All groups share one centre, and each spreads out both ways along 15 directions, with some noise.
(in the rows, 128 means zero)
Some rows, each with its group after it:
[ 80 177 133 127 121 139 105 119 168 118 160 135 138 129 133 163 137 156]  U
[133 148 125 171 115 139 149 109 129  96 177 137 144 137 177 107 122  80]  V
[ 93  92  90 178  89  99 120 141  91  94 194 129 164 149  62 105 136 131]  C
[106 125 194 138 105 126 114  92 114 142 105 144 138 108 147 142 119  98]  V
[103 111 100 129 146 165 114 108  98 149 132 166 129 129 125 141 165 152]  U
[ 55 138 133 158 116  92 142 113 164 134 119 112 140  79 129 130 123 140]  V
[160 116 117  96 130 180 115 100 136 166 160 128 164  72 120 119  93 106]  U
[103 117 131 128 125 136 137 147 133 149  61 127 114 121 132 116 164 112]  X
[109 168 133 149 159 115  75 145 130 116 135 149 139 119 123 138 112 147]  X
[162 101 118 164 126  92 148 137 140  99 136 151 135 104 167 101  94 103]  V
[138 133 128 131  92 115 134  82 149 124 134 134 159 145  98 106 161 121]  V
[ 84 195 117 159  71 168 119  54 132 108 194 114 138 141 111 112 165  86]  V
[159 146 157 122 124 135  90  97 130 140 106 138  88 139 120 184 119 160]  C
[ 91 113 124 156 102  96 158 169 141  76 132  96 147 168 117 143 134 143]  C
[168 175 239  69  96 121 129 117 141 142 208 156 180 147 164 194 120 113]  C
[100 150 164 161 130 124 129 115 122 126 131 142 108  99 122 132 119 149]  V
[135 141 116 139 148 102  82 149 121  94 120  99 162 146 107 144  88 132]  X
[ 99 129 147 167 113 178  59  69 118 164 160 165 112 113 113 129 131 135]  C
[114 118 148 140  95 133 154 146 172 135 112 132 139 119 138 116 145 111]  X
[108 145 151  70 146 152  75 138 128 136 139 115 147 143  90 130 146 163]  X
[156 121 162 158  53 113 152 149 175 142 153 153  99 125  97 143 122 129]  C
[120 103 173 173 133  69 136 178  92 123 116 123 156 107 131 152 156 135]  U
[ 88 145 157 142  55  87 134 131 167  80 147  98 107 187  70 157 125 168]  U
[142 140 133 139 126 143  91 118 114 115 107 128 109 165  74 103 105 134]  C
[162 149 137 146  92  94 130  80 107 142 173 119 124 100 142 126 190  85]  V
[113 142 162 117 113  92 121 131  96  79 165 165 122 139 195 121 126  73]  X
[102 128 163 170 147 106  95 146 166 121 100 141 127 121 154 157 113 164]  X
[ 88 147 127 176 142 173 122  69 145 135 145 118 149 143 130 141 151 169]  C
[117 136 135 119 113  99  95 137 165 132 131 141 109 104 164 131 132 111]  V
[101 104 146 100 134 123  53 151 119 148 109 151 143  97 140 149 120 114]  C
[146 116 157 122 131 202  18 118 109 119 152 119  96 112 114 123 130 140]  U
[123  90  88 103 164 150 119 116 138 130 133 101 149 123  96  81 104 161]  U
[110 135 158 214  93 162 138  69  92 119  58 110 131 154 107  94 110  58]  C
[123 136  84 106 138 132 109 159 148 149 176  87 144 152 119 108 111 112]  C
[106 137 155 128 131 115 128 135 130 148 139 147 138 130 181 150 131 107]  V
[117  99 125 159 117 195  78 158  95  91 185 171 165 135 138 101 110  85]  X
[129 103 180 134  85 118 149  96 100 108 161 137 124 143 161 141 137 102]  X
[113  51 146 101 186 109 137 142 135 137  63 155 176 160 203  75 108 113]  V
[113 131 172 136 107 142 132 110 164 165 148 142 209 104 203 133 128  53]  V
[154  67 145 130  96 139  54 143 136  83  82 115 130 136 136 148 162 122]  U
[140 151 135 153  71  73  91 103 169  54 103 110 117 115  90 158 139 149]  X
[115 109 114 150 144 130  86 114  70 121 111 136 156  90 129 119 115  93]  V
[150 166 151 127 115 124 110  97  87 110 165 109 125 159 161 167 121  85]  C
[120  86 167 125 165  99 111 158 171 143 114  95 155 175 206 130 147 141]  C
[ 95 125 159 171 151 128 111 152 150  97 128  66 138 151 165 128 149 150]  U
[118 140 132 169  90 116 121 106 168 135 122 151 116  55 104 197 100 165]  V
[122 173 126 168  89 103  80 107 216  68 146  81  92 206 147 130 125 137]  U
[129 158 153 148 160  97 104 156  84  70 116 136 135 177 143 135 137 128]  V
[161 126 174 146  69 153 115  61 159 134 189 137 167 138 154 117 149  82]  X
[126 116 171 136 152 133 112 136 134 109 178 171  96 109 172 134  61 166]  X
[ 93 123 174 137 160 180  50  92 120 181 113 145 135 175 103 151 109 176]  C
[192 121 116 118 179 138  93 110 159 143 127  86 158 131 126  99  92 144]  U
[ 99 111 157 137  73  93 139 141 168  68 105 130 172 157 197 109 151  53]  X
[167 132 138 139 152 156 122 146 153 113 163  95 125 155 157  97 150 139]  U
[ 71 160 144 146 131  84 200 120 162 144 133 108 187 155 142 172 143 155]  U
[114 178 167 154  99 111 125 154 113 112 160 169 138 147 113 110 194 106]  X
[121 135 143 156 106 104 125 138 134  96 149 127 131 115 132 155 140 140]  C
[174 140 144 103 101  65  80 103 130 105 121 105 137 112  74 164  54 131]  X
[162 121  95 143 100  79  52 152 149 162 125  62 121 129 118 106  44  37]  C
[119 172 126 156 162 136 109 143  77 109 150 142 111 147 147  97 149 102]  X
[ 65 134 166 160 114 164 137 111 166 115  95 135 142 124 118 135 146 164]  C
[137 136 165 129 170 137 114 166  97  75 165  81 191 166 188 155 168 126]  U
[101 167 106 134 147 185 168 107 144 148  93 162 106 130 100 144 172 190]  U
[127 121 187 112 126 109 128 166 129 165 117 159 147 166  76 132  92 155]  V
[ 58 139 133 119  90 143 115 128 116 156 162 132 105  88 130 134 167 104]  V
[153 149 146 126 136 169 106 117 138 119 101 104 153 134 123 159 114 130]  U
[127  98 172 146 142 121 122 127 116 138 105 108 156 142 148 127 151 129]  U
[132  83 134 127 108 104  86  98  82 130 111 159 165 124 142 190 121 105]  X
[113 141 151 124 112  92 145  70 121  29 143 103 129 182 104 123 149 187]  X
[ 90 126 136 101 131  96 122  95 115 102 155  89 183  73 139 143 170 139]  C
[132 158 211 127 130 155 102 164 168 133 130 129 175 122 186 169 168 116]  V
[113 106 199 108 128 146 155 118  86 120 129 108 161 141 125  70 119  97]  U

New rows. What belongs after each?
[128 109 186 187 102 129  98 117  86 151 140 174 145 130 127 149 118 103]  X
[100 112  98 123 128 152  70 140  68 108 132 130 118 140 122 133 111  96]  V
[132 144 176  78 112 148 109 104 140 166 186 153 137 132 155 179 148 142]  C
[180 168 116 138 158 125 119 122 144 120 166 110 168 156  92  99  92 143]  X
[ 90 160 108 138 144 122 109 233 126 117 113 146 132 110 118 116 127 102]  X
[186 166  76 147 104 108  91 142 162 108 195 101 134 130  96 126 151 125]  V
[141 110 168 102 107  97  95 142 181 136  96 154 153 197  80 104  35 133]  V
[120 106  89 157  84 118 127  65 145  68 130  89 112 178  68  82  87 137]  V
[161 105 176 139 106 147  67 136 151 128 131 119 123 125 105 132  94 141]  X
[138  93  98 124 125 189 115 139 157 154 152 119 133  96 188 148 156 110]  X
[ 88  86 131 149 121  53 112 134  80  66 111  98 188 180 139 112  98  78]  U
[176 143 126 134  88 163  71 105 122 122 135 161 154 121 118 195 140 106]  V
[135 127 141 107 133 130 117 207 113 128 162 131  69 188 201 161 138 105]  C
[146 149 162 189 123 120 131 146 131 101 164 109 116 100 135 143  89 133]  V
[160 101 156 156 127 131  64 120 163  88 155 140 179 162 169 137 120 131]  X
[171 226 144 159 130 152 130 132 195 121 136 104  92 133  93 133  87 155]  U
[142 118 103 166  72 119 109  89 143 120  99  96 159 112  96 165 138 102]  X
[157 131 145 116 150 103  88 128 168 161 140 102 164 115 107 139 107 165]  C
[149 203 152 120  98 145 145 116 150  90 155 137 141 141 109 176 112 137]  C
[149 149 114 116  82 129 134 121  98 137 122 117 122 174  86 196  93  99]  C
[158 173 184 144 118 116 147 157 124 101 171 116 146 151 157 139 116  94]  C
[129 135 154 144 133 105  99  99  94 121 154 145 128 113 115 154  56 135]  X
[101 182 172 159 109 149 118 114 111 126 136 173 158  88 148 187 169 114]  V
[144 137 167 138 175 100 148 171  98 144 112 153 182 144 155 110 126  98]  U
[124  98 116 141  98 165  93  92 144 111 124 105 167 142 151 154  83  88]  V
[ 87 161 177 183  88  53 141 163 161  71 106  92 124 168 113 127  97 118]  U
[137 101 158  91 123 140 107 170 124 154  94  98  82 106 134 136 112 114]  X
[150 137  90  79 140 117 128 160 165  94 110 134 139 132 163 148 153 136]  C
[109 122 143 128 124 142 150 109 158 107 129 137 178 171 178 129 169 124]  C
[154 131 169 138 161 117  53 177 146 161 147 124 133 179 134 129  73 133]  C
[194 157 141 141 151 112 101 160 130  89 148 113 179 131 190 135 116  70]  U
[107 130 155 158  58 137 145  54 205 142 147  89 213 119 109  99 104  83]  V
[135 153 124 209 131 117 101  90 173 161 141 142 134  76 135 188 108 164]  X
[177 121 120 137 104 117 112  91 189  75 169 115 168 139 157 133 112 130]  X
[101 136 158 153 117 123 104  43  67 152 151  62 142 154 159 146 102  63]  V
[ 96 126 126 121 128 118  77 173 131 117 143 123 142 145 116 153 102 136]  C
[110 111 162 113 146 172 107 157 126 177  85  93 134 142 151  81 102  66]  X
[105 106 192 135 146 145  75 132  96 208  48 120 144 143  69 143 125 145]  X
[105 123 142 128  88  75 179 108 114 110  87 134 105 110 162 134 118  76]  X
[101 178 224 106 120  84 103 153 120 154 113 159 127 168  94 149 138 144]  V
[118 133 150  82  93 135  75 167 117  92 163 115 142 128 129 125 110  76]  X
[123 110 109 163 131 113 111  98 139 103 141  69 172 128 137  75  90  88]  V
[130 175 118 163 134  74 112 152 175  83 113 145 123 116 172 127 137 116]  X
[107 131 128  87  78 128  94 138 142  96 163 144 123 195  65 122  95 141]  U
[111 135 116 133 101 144  99  72 119  88 153 158 111 112 123 145 169 152]  C
[117 134 140 130 126  90  92  97 132  96 127  76 121 121 106 187  85 179]  X
[140 120 149 172  69  78 141 107 142  89 115 118 143 125 135 141  94  83]  X
[125 182 134 159 166 116  92 136 118 131 174 127 192 164 103 137 137 148]  X
[142 133 162 110  73  79 117 153 130 168 139 145 134 104  99 195 162 120]  V
[104  91 104 160 149 116 106 163 107 107 115 147 183 133 139 174 100 140]  X
[188 145 148  81 134  94  58 144 122 171 128 139 138 108 107 165 102 114]  X
[ 82 100 144 154 140 142 132 149 108 104  94 166 106 140 108 143 187 201]  X
[ 98 105 110 129 118 141 100 122 129  87 105 149  74 135 115 115 107 152]  V
[111 124 166 145  77 134 110 102  98 127 147 132 183 148 115 121 120  63]  X
[ 84 132 154 128  94 148 118 107 133 144 134 145 133 122 121 121 125 108]  V
[168 138 167 127 127 101  63 124 110  81 136 176 175  94 120  97 119 102]  C
[170 183 149 142 172 112 111 113 104 136 213 161 148 142 120 117  72 142]  X
[107 104 178 161 133 165 110 135 153 141 170 157 168 153 119 158 175 209]  X
[143 129 103 148 149 197  74 187 123 105 161 128 180  95 161 154 148 104]  V
